There are 5 ways to turn a row about zero (a turn may also mirror it). The second row of each pair is the first, turned, with some noise. The first 45 pairs use one turn. New pairs use 3 turns, one after the other, and a turn may come again.
In the rows, 128 means zero.
Known pairs, each followed by its turns in order:
[174 117 128 149 115 148 180 131]
[ 98 117  67 141 124 111 110 118]  K904

[142 191 165 141 126 121 116  71]
[127 145 161 166 158 165 157 183]  K630

[ 49 137 175  84 168 156 104 113]
[168  97 159  95 137 176 202 164]  K904

[136 123 115  59 150 134 109 120]
[148 123 184 119 127 125 141 175]  K34

[131 124 154 140 143 123 137 128]
[119 105 124 134 138 140 135 111]  K904

[157  74 118 142 127 150 134 171]
[178 117 162 145 132  95 114 159]  K157

[112  96 180 134 130 113  95  72]
[ 69 182 125 155 131 161 146 133]  K734

[131 150 120 178 141 135 105 100]
[150 130  82 116 100 134  93 127]  K34

[112 151  86 119 123 143 115 125]
[105 128 144 158  95 109 127 128]  K630

[135 119 129 124 150 114  76 140]
[ 96 109 117 109 152 146 157 133]  K734

[134 145 108 125 117 137 156 110]
[149 123 127 149 104 109 116 134]  K734

[ 57 168 124 132 127 120 136 147]
[113 104 129 155  99 137  71 164]  K630

[119 145 137 109 167 134 107 124]
[108 143  95 138 116 134 140 154]  K157

[ 99 141 111 122 104  96 158 128]
[ 93 120 121 109 111 124 104 164]  K630

[124 132 123 191 160 123 164 132]
[132 156  91 162 133 130  84  95]  K34

[155 129 103 183 161  84 129 117]
[146 170 105  96 179 102 111 120]  K157

[118  79 117 118 142 128 139 108]
[125  99 137 130 168 130 131 161]  K157

[ 88 141 150 132 129  98 134 112]
[119 138 112 134 135 155  99 165]  K630

[103 126 143 137  99 113 104 135]
[116 149 141 127 136 145  91 124]  K630

[ 87 117  93 119 136 117 133 135]
[139 175 140 143 116 134 152 129]  K34

[113 143 149 195 137 207 151  49]
[116 100  76 167  42  84  74 119]  K34

[134 205 133 108 122 126 159 128]
[ 82 173 140 144 101 141 131  87]  K157

[127 117 114 133 100 130 104 174]
[118 122 156 110 118 125 101  85]  K630

[100 140  97 135 138 131 207 130]
[151 156 127 199 132 101 139  93]  K34

[119 184 120  92 104  92 137 141]
[172 128 128 108 163  98 177 123]  K34

[189 121 122 130 118 118 166 143]
[101 107  93 153 121  88  95 118]  K904

[118 128  49 161 152 187 125 132]
[125 109  96 189 156  65  94 118]  K157

[124  99 113 207 118 127 164 157]
[128 109 204 136 149 124  76 112]  K734

[155 118 133 135 132 131 120 104]
[127 129 125 110 134 133  96 141]  K157

[136 110 110  99 165 127 139 125]
[132 111 133 116 100  95 150 123]  K904

[155 151 186 102 186 136 108 127]
[101 176 108 111  82 140 125 186]  K157

[109 207 100 123 132 122 116 135]
[104 144 167 123  92 159 104 174]  K904

[160 134 126  92 129 130 127 147]
[145 122  93 107 141 119 128 145]  K734

[ 96 128 144 101 112 132 155 140]
[113 112 158 138 115 137 165 122]  K157

[107 134 117 115 207 133 119  75]
[124 119 156 122  68 143 197 108]  K904

[ 79 150 156 164 141 192 160 131]
[158 151 161 166 129 110 139  51]  K734

[125 103 142 207 124 146 150 134]
[102 138  81 107 154 161 117  76]  K904

[119  98 169 109 123 205  49 137]
[152 153 136 195 174 117 102  48]  K630

[111 131 144 106 148 149 105 116]
[157 115 136 127 116 147 157 138]  K904

[147 170 119 152 111 174  57 148]
[138 133 209 178 121 135 127  88]  K630

[181 130 138 101 106 132  65  99]
[ 92 112  52 149 146 153 129 151]  K734

[132 106  66 128 141 130 121 120]
[159 146 141 149 107 173 130 138]  K34

[127  95 112 141 140 206 111 114]
[161 117 135 191 169 157 151 117]  K734

[158  94 121 140  94  98 127 127]
[120 108 137 111 136 171 136  89]  K34

[141 118 156  49  88 108 129 159]
[154 164  70  70 128 149 107 147]  K734

New pairs. What belongs after each?
[ 72 121  96 128 120  80  49 129]
[134 123 150 116  38 173 160  95]  K630 K157 K34

[ 93 121 131 155 133 187 121 133]
[124 119  91  94  84 126  95 123]  K630 K904 K34

[ 84 155 119  61 207  99 112  90]
[159 127  92 163 156 120 236 134]  K734 K904 K157

[146 129 116 148 124 122 148 155]
[110 123 125 164 136 113 124 143]  K157 K630 K34

[174 104 157 129 137 129 159 167]
[ 95 154 104 143  92  89 120 149]  K904 K904 K734

[116  50 167 152 136 155 141 128]
[150 151 133 135 159  51 106  97]  K734 K904 K630

[109 135  49 121 125  92 129 116]
[135 117 171 121  72  96 119  82]  K734 K904 K904

[138 111 106 114 139  96  96 146]
[130 116 141 118 100 170 106 143]  K630 K630 K630

[131 143 128 137 156  63 135 131]
[118 138 175 145 149 119 143  84]  K630 K630 K904

[104 143 119 133 110 169 120 134]
[131 133 122 140 109  84 128 105]  K904 K734 K904

[124 105  86 126 126 163 114 162]
[113  95 145 107  92 140 114  95]  K734 K734 K904

[112 101 120 122 156 126 135 138]
[145 122 131 123 114 125 161 108]  K34 K157 K34

[128 129 105  74 182 106  77 178]
[105 107 139 183 166 129  80  62]  K630 K734 K734

[150 117 136 119 109 129 146 166]
[128 127 135 102  88 147 143 134]  K630 K34 K157

[142 207 151  72  94 162 121 120]
[103 175  60 106 111 190 128 143]  K34 K904 K630

[160 114 132  84 112 142 133 109]
[152 139 126 166 117 104 164 134]  K904 K34 K630

[132 122 100 139 131 135  49  92]
[163 111 158 170  97  93  83 126]  K630 K904 K630

[128 146 164 182 132 108 120 128]
[110  98 124 144 145 101 179 114]  K157 K630 K157

[120  99  52 142 125 129 112 113]
[174 108 156 122 128 148  69 122]  K904 K904 K630

[104 127 136 146 139 119 193 136]
[139 125 163 119  70 107 142 114]  K630 K630 K34

[ 97 142 100  99 177  94 141 125]
[164 103 134  81 149 134 154 161]  K734 K734 K34

[ 87  79 173 124 178 124 108  85]
[132  73 144 181  77 130 170 109]  K34 K157 K34

[118 120 200 135  49 141  90 114]
[ 81 203 150 136 149  63 122 115]  K904 K904 K630

[131 135  62 105  71 119 111 105]
[178 179 144 165  87 121 118 149]  K630 K157 K734

[113 113 126 117 115 111 177 138]
[133 179 137 124 135 130 155 138]  K630 K630 K904

[113 125 108 125 140 174  97 142]
[110 103 140 128 125 155  97  92]  K734 K734 K904

[129 112 141 107 100  96  65 118]
[ 84 135 166  94  94 122 152 116]  K157 K904 K630

[117 142 154 145  76  63 101 150]
[162 131  49 156 136 125 164 118]  K904 K904 K904

[170 125  94 150 119 122 144 111]
[171 115 152 132 122 110 102 150]  K157 K34 K904

[120 117 104 121 143 180 125 147]
[119 102 112 100 133 114 170 141]  K734 K630 K630

[162 126 107 129 153 106  57 134]
[135 162  87 128 166  74 113 121]  K734 K734 K734

[145 150 114  81 154 133 143 120]
[150 122  96 107 136 151 164 120]  K734 K904 K157

[148 135 157 131 148  92  60 166]
[116 148 113 102 155  66  85  97]  K630 K734 K157

[142 177 207 120 176 115 121 128]
[130 195  92 121 154 179  82 137]  K904 K630 K157

[ 64 124 132 139  49 116 128  99]
[118 104 193  64 152 113 102 153]  K34 K630 K904

[108 125 132  89 115 132 147 120]
[115 155 134 109 104 127 139 104]  K734 K734 K630

[121 159 113 172  96 135 140  93]
[154 180 163 143 137 121 109 145]  K630 K34 K34

[127 142 102 123 142 106 115 111]
[135 147 128 126 139 129 100 104]  K34 K904 K904

[112 116 151 161 163 177 144  91]
[104 139 176 141 174 163 149 113]  K734 K734 K904

[ 89 152 114 101  96 110  85 153]
[ 84 154 142 151  91 106  92 148]  K630 K904 K157

[ 94  80 138 164 114 112 139 124]
[ 98 111 146 149 179 108 141 113]  K734 K630 K734

[129 126 109 124 140 178 135 138]
[104 102 105 143 115  97 128 144]  K734 K630 K904

[179 100 185 139 198 160 134 125]
[186 135  99 149 129 169 113  48]  K630 K34 K904

[ 85 159 132 117 127  96 151 169]
[125 138  90 164 148 156  98 163]  K157 K157 K630

[105 128 119 116 113 115 115 101]
[116 112 110 145 147 129 103 121]  K157 K734 K34

[139 134  95 135 118 126 115 124]
[111 135 145 118 103 122 131 122]  K34 K904 K630

[124 129 129 126 121 136 150 131]
[129 122 123 112 116 127 139 123]  K34 K734 K157

[105 174 124  70 131 124 132 121]
[132 157 144 174 154 102 100 156]  K734 K34 K734

[ 97 125 133 101 123 127 199 147]
[127 120 108  73 115 115 182 115]  K157 K904 K904

[145 105 116 137 162 152 134 147]
[153  95 125 121 147 142 110 105]  K904 K734 K734

[130  95 126 144 101 157 153 121]
[149 149 125 110 154 158  99 130]  K630 K904 K630

